The rows come from 4 hidden closed curves, with some noise, and rows from the same curve form a group. Each curve winds through 4 dimensions. The rows are also pushed far along 2 directions, which tell nothing about the answers.
In the rows, zero is written as 128.
Some rows, each with its group after it:
[111 108 126 151 148 123 126 150 138 141 100 110 131 142] | j_913
[129 115 116 133 134 111 108 122 123  63 121 146 125 170] | j_913
[139 116 122 130 141 111 131  99 125 123 145 107 141 134] | j_913
[144 158 133  93  89 157 174 140 123 189 169 108 149  60] | j_427
[136 116 113 113 128  73 115  34  82  48 193 140 147 165] | j_913
[109 110 115 131 119 119 124 162 123  94 112 131 129 140] | j_642
[108 141 152 139 133 140 136 147 140 177 109 134 124 118] | j_642
[137 111 116 119 118 116 127 128 126 141 122 129 116 102] | j_427
[152 143 138 122 139 130 118  88 135 127 146 128 122 128] | j_427
[100 113 141 158 154 118 105 146 141 127  86 137 112 156] | j_930
[139 155 145 121 132 129 139  85 125 141 163 135 146 133] | j_930
[110  93 104 154 145 106  95 141 121  67  90 146 116 181] | j_930
[117 127 128 145 140 123 134 131 129 124 122 132 147 164] | j_642
[141 157 155 121 118 181 159 193 174 221 102 107 121  66] | j_642
[108 130 127 126 116 110 131 118 106  95 144 151 144 153] | j_930
[119 116 116 122 112 117 131 144 118 107 127 133 132 127] | j_913
[113 113 106 144 136 113 120 119 107  76 130 132 146 180] | j_642
[130 136 130 123 122 162 124 171 142 152 105 113 103  90] | j_642
[106 135 133 143 140 141 133 130 121 144 131 113 139 141] | j_427
[151 120 125 137 145 120 126 112 144 121 125 120 136 146] | j_930
[176 142 126 101 113 134 165 104 139 161 169 106 157  92] | j_930
[130 137 145 142 146 139 127 128 147 158 115 125 127 133] | j_930
[132 131 129 134 147 124 110  92 121 107 139 128 122 148] | j_642
[ 83  90 126 165 154  90  87 143 123  71  79 153 109 187] | j_930
[123 137 139 134 141 133 113 104 123 142 130 130 111 125] | j_913
[ 76 105 121 154 137 116  95 158 110  98  85 145 101 155] | j_642
[129 121 123 126 126 134 113 147 132 118 109 129 106 116] | j_913
[132 132 120 104 105 109 134  94  99 101 172 140 140 122] | j_913
[112 124 125 133 131 111 110 103 106  93 135 151 123 155] | j_930
[116 141 132 134 137 132 132 108 114 115 151 117 146 153] | j_427
[ 99 122 134 156 149 120 122 132 127 127 110 133 136 168] | j_913
[109 119 131 138 145 106  92  96 110  81 129 142 108 157] | j_427
[142 124 131 132 143 123 110 104 135 138 119 130 108 122] | j_427
[135 130 123 137 142 131 138 111 128 137 140 110 149 145] | j_427
[163 142 130 118 129 139 146 105 140 150 151 111 144 116] | j_427
[142 123 127 143 152 109 123  97 135  87 137 131 149 183] | j_642

New rows, each followed by its group:
[ 81 113 153 167 144 146 113 233 170 160  32 138  94 130] | j_642
[143 130 113 125 127 122 145 106 120 102 157 121 163 156] | j_642
[111 121 128 148 140 145 128 151 134 193  95 113 112 105] | j_427
[131 122 126 142 147 139 108 143 142 107 102 120 112 145] | j_642
[135 145 132 130 123 162 146 159 145 179 113 121 131 107] | j_930
[122 148 139 120 120 124 136  96 110 123 160 146 141 137] | j_930
[107 104 133 168 159 135  94 183 161 144  42 138  89 144] | j_427
[140 142 136 107 106 136 156 139 135 155 148 123 141  92] | j_642
[125 150 148 113 121 138 116 118 126 127 139 139 105 105] | j_427
[171 137 132 112 133 121 139  93 144 105 162 117 148 137] | j_642
[ 85 149 144 136 122 167 142 175 123 191 111 114 121  98] | j_427
[145 137 132  95 110 108 119  70 103  92 181 140 121 110] | j_427
[139 103 110 139 143 108 110 128 135  61 114 130 129 174] | j_913
[130 130 126 123 113 141 150 166 140 145 119 120 140 113] | j_427
[141 140 129 107 112 122 139 113 121  91 164 130 146 133] | j_427
[132 113 127 144 150 120 113 127 142 125 105 125 116 142] | j_930
[138 142 148 112 124 121 128  95 126 140 155 134 120 105] | j_642
[139 131 132 120 121 115 151 115 132 126 153 126 156 133] | j_930
[ 80  96 117 168 147  97 108 149 115  74  91 151 137 205] | j_642
[144 125 119  96 107  87 129  52  89  80 194 141 142 125] | j_930
[114 130 134 118 117 136 116 140 120 137 122 130  99  94] | j_642
[126 108 125 160 162 115 104 137 147  90  90 132 126 185] | j_427
[136 105 120 152 164  98  96  98 136  54 114 137 130 201] | j_427
[142 134 117 102 105 118 154 101 108 109 180 120 157 120] | j_427
[170 124 119 105 121 113 129  79 126 139 156 126 124  96] | j_427
[120 118 129 142 148 118 103 105 121 129 118 130 108 136] | j_427
[145 117 104 121 121 112 130 111 117  85 144 135 146 152] | j_930
[123 114 125 123 123  99 128 114 119 103 140 135 136 137] | j_930
[109 141 134 124 119 134 138 135 115 117 147 121 142 134] | j_427
[137 139 127 130 131 149 154 128 133 186 137 102 145 107] | j_427
[123 125 141 155 152 148 119 179 167 139  75 121 116 145] | j_642
[126 134 131 113 118 122 121 100 110 139 148 137 113  98] | j_930
[137 138 132 119 110 154 156 174 148 171 117 117 137  93] | j_427
[131 146 147 107 103 157 135 169 144 181 113 135  97  60] | j_427
[127 145 144 130 138 154 124 126 137 186 122 115 109  95] | j_913
[124 140 131 121 112 122 151 125 120 120 152 139 157 141] | j_930
[167 116 101  97 113  82 136  58 100  32 202 128 167 160] | j_642
[131 121 123 137 150 107 101  78 114  75 143 134 125 172] | j_642
[ 78 117 127 155 141 122 114 154 114  93 107 130 131 174] | j_427
[145 134 113 110 105 140 147 134 121 144 142 125 138 101] | j_930
[127 132 145 123 132 115 118 107 128 125 136 138 116 123] | j_642
[127 124 126 110 113 101 126  88 102 107 163 140 129 118] | j_930
[116 131 135 148 147 120 116 114 128 108 121 143 133 172] | j_930
[104 119 140 170 160 140 112 176 158 142  64 133 116 165] | j_930
[156 152 143 116 133 132 140  80 134 157 165 121 140 115] | j_930
[137 161 141 106 116 158 137  98 116 186 162 117 117  74] | j_642
[142 133 144 122 131 131 127 138 151 132 122 125 119 114] | j_642
[123 122 112 135 130 142 120 150 125 107 112 117 124 140] | j_642
[104 101 123 141 131  99 118 147 125  94 106 139 127 153] | j_930
[146 116 118 111 114 113 128 114 123 133 136 131 119  98] | j_427
[128 117 132 127 132  90 123  98 122  82 145 143 141 160] | j_642
[ 88 115 129 142 135 116 104 136 110 100 112 138 110 149] | j_427
[150 135 129 127 133 132 144 122 143 123 140 117 154 144] | j_642
[126 123 132 131 126 121 146 146 140 136 123 126 145 132] | j_930
[133 139 125 124 134 128 140  81 108 142 170 107 150 129] | j_427
[ 96 123 127 136 116 138 139 179 124 141 106 124 131 121] | j_427
[121 125 121 137 121 135 143 167 138 129 109 132 146 144] | j_930
[139 143 131 131 136 144 146 112 131 159 147 107 148 125] | j_427
[115  68  96 161 158  81  80 148 132   4  78 139 119 217] | j_913
[119  79 108 177 173  89  96 140 147  38  77 138 138 234] | j_930
[113 149 139 118 112 148 147 145 120 142 146 120 140 113] | j_427
[ 99 106 109 158 142 138 107 182 130  94  74 125 117 168] | j_642
[ 91  87 116 164 151 119  83 190 140  84  48 136  89 163] | j_913
[131 129 136 121 126 138 115 145 139 128 115 123 102 104] | j_642
[117 140 145 138 144 137 109 129 135 110 120 135 116 149] | j_427
[ 96 132 123 137 123 144 124 148 109 148 114 130 119 122] | j_642
[115 136 148 142 141 122 130 122 134 133 126 138 136 152] | j_930
[151 127 136 120 136 122 121 118 144 103 133 123 122 130] | j_642
[151 111 111 122 130 103 139 102 124  88 156 113 160 153] | j_913
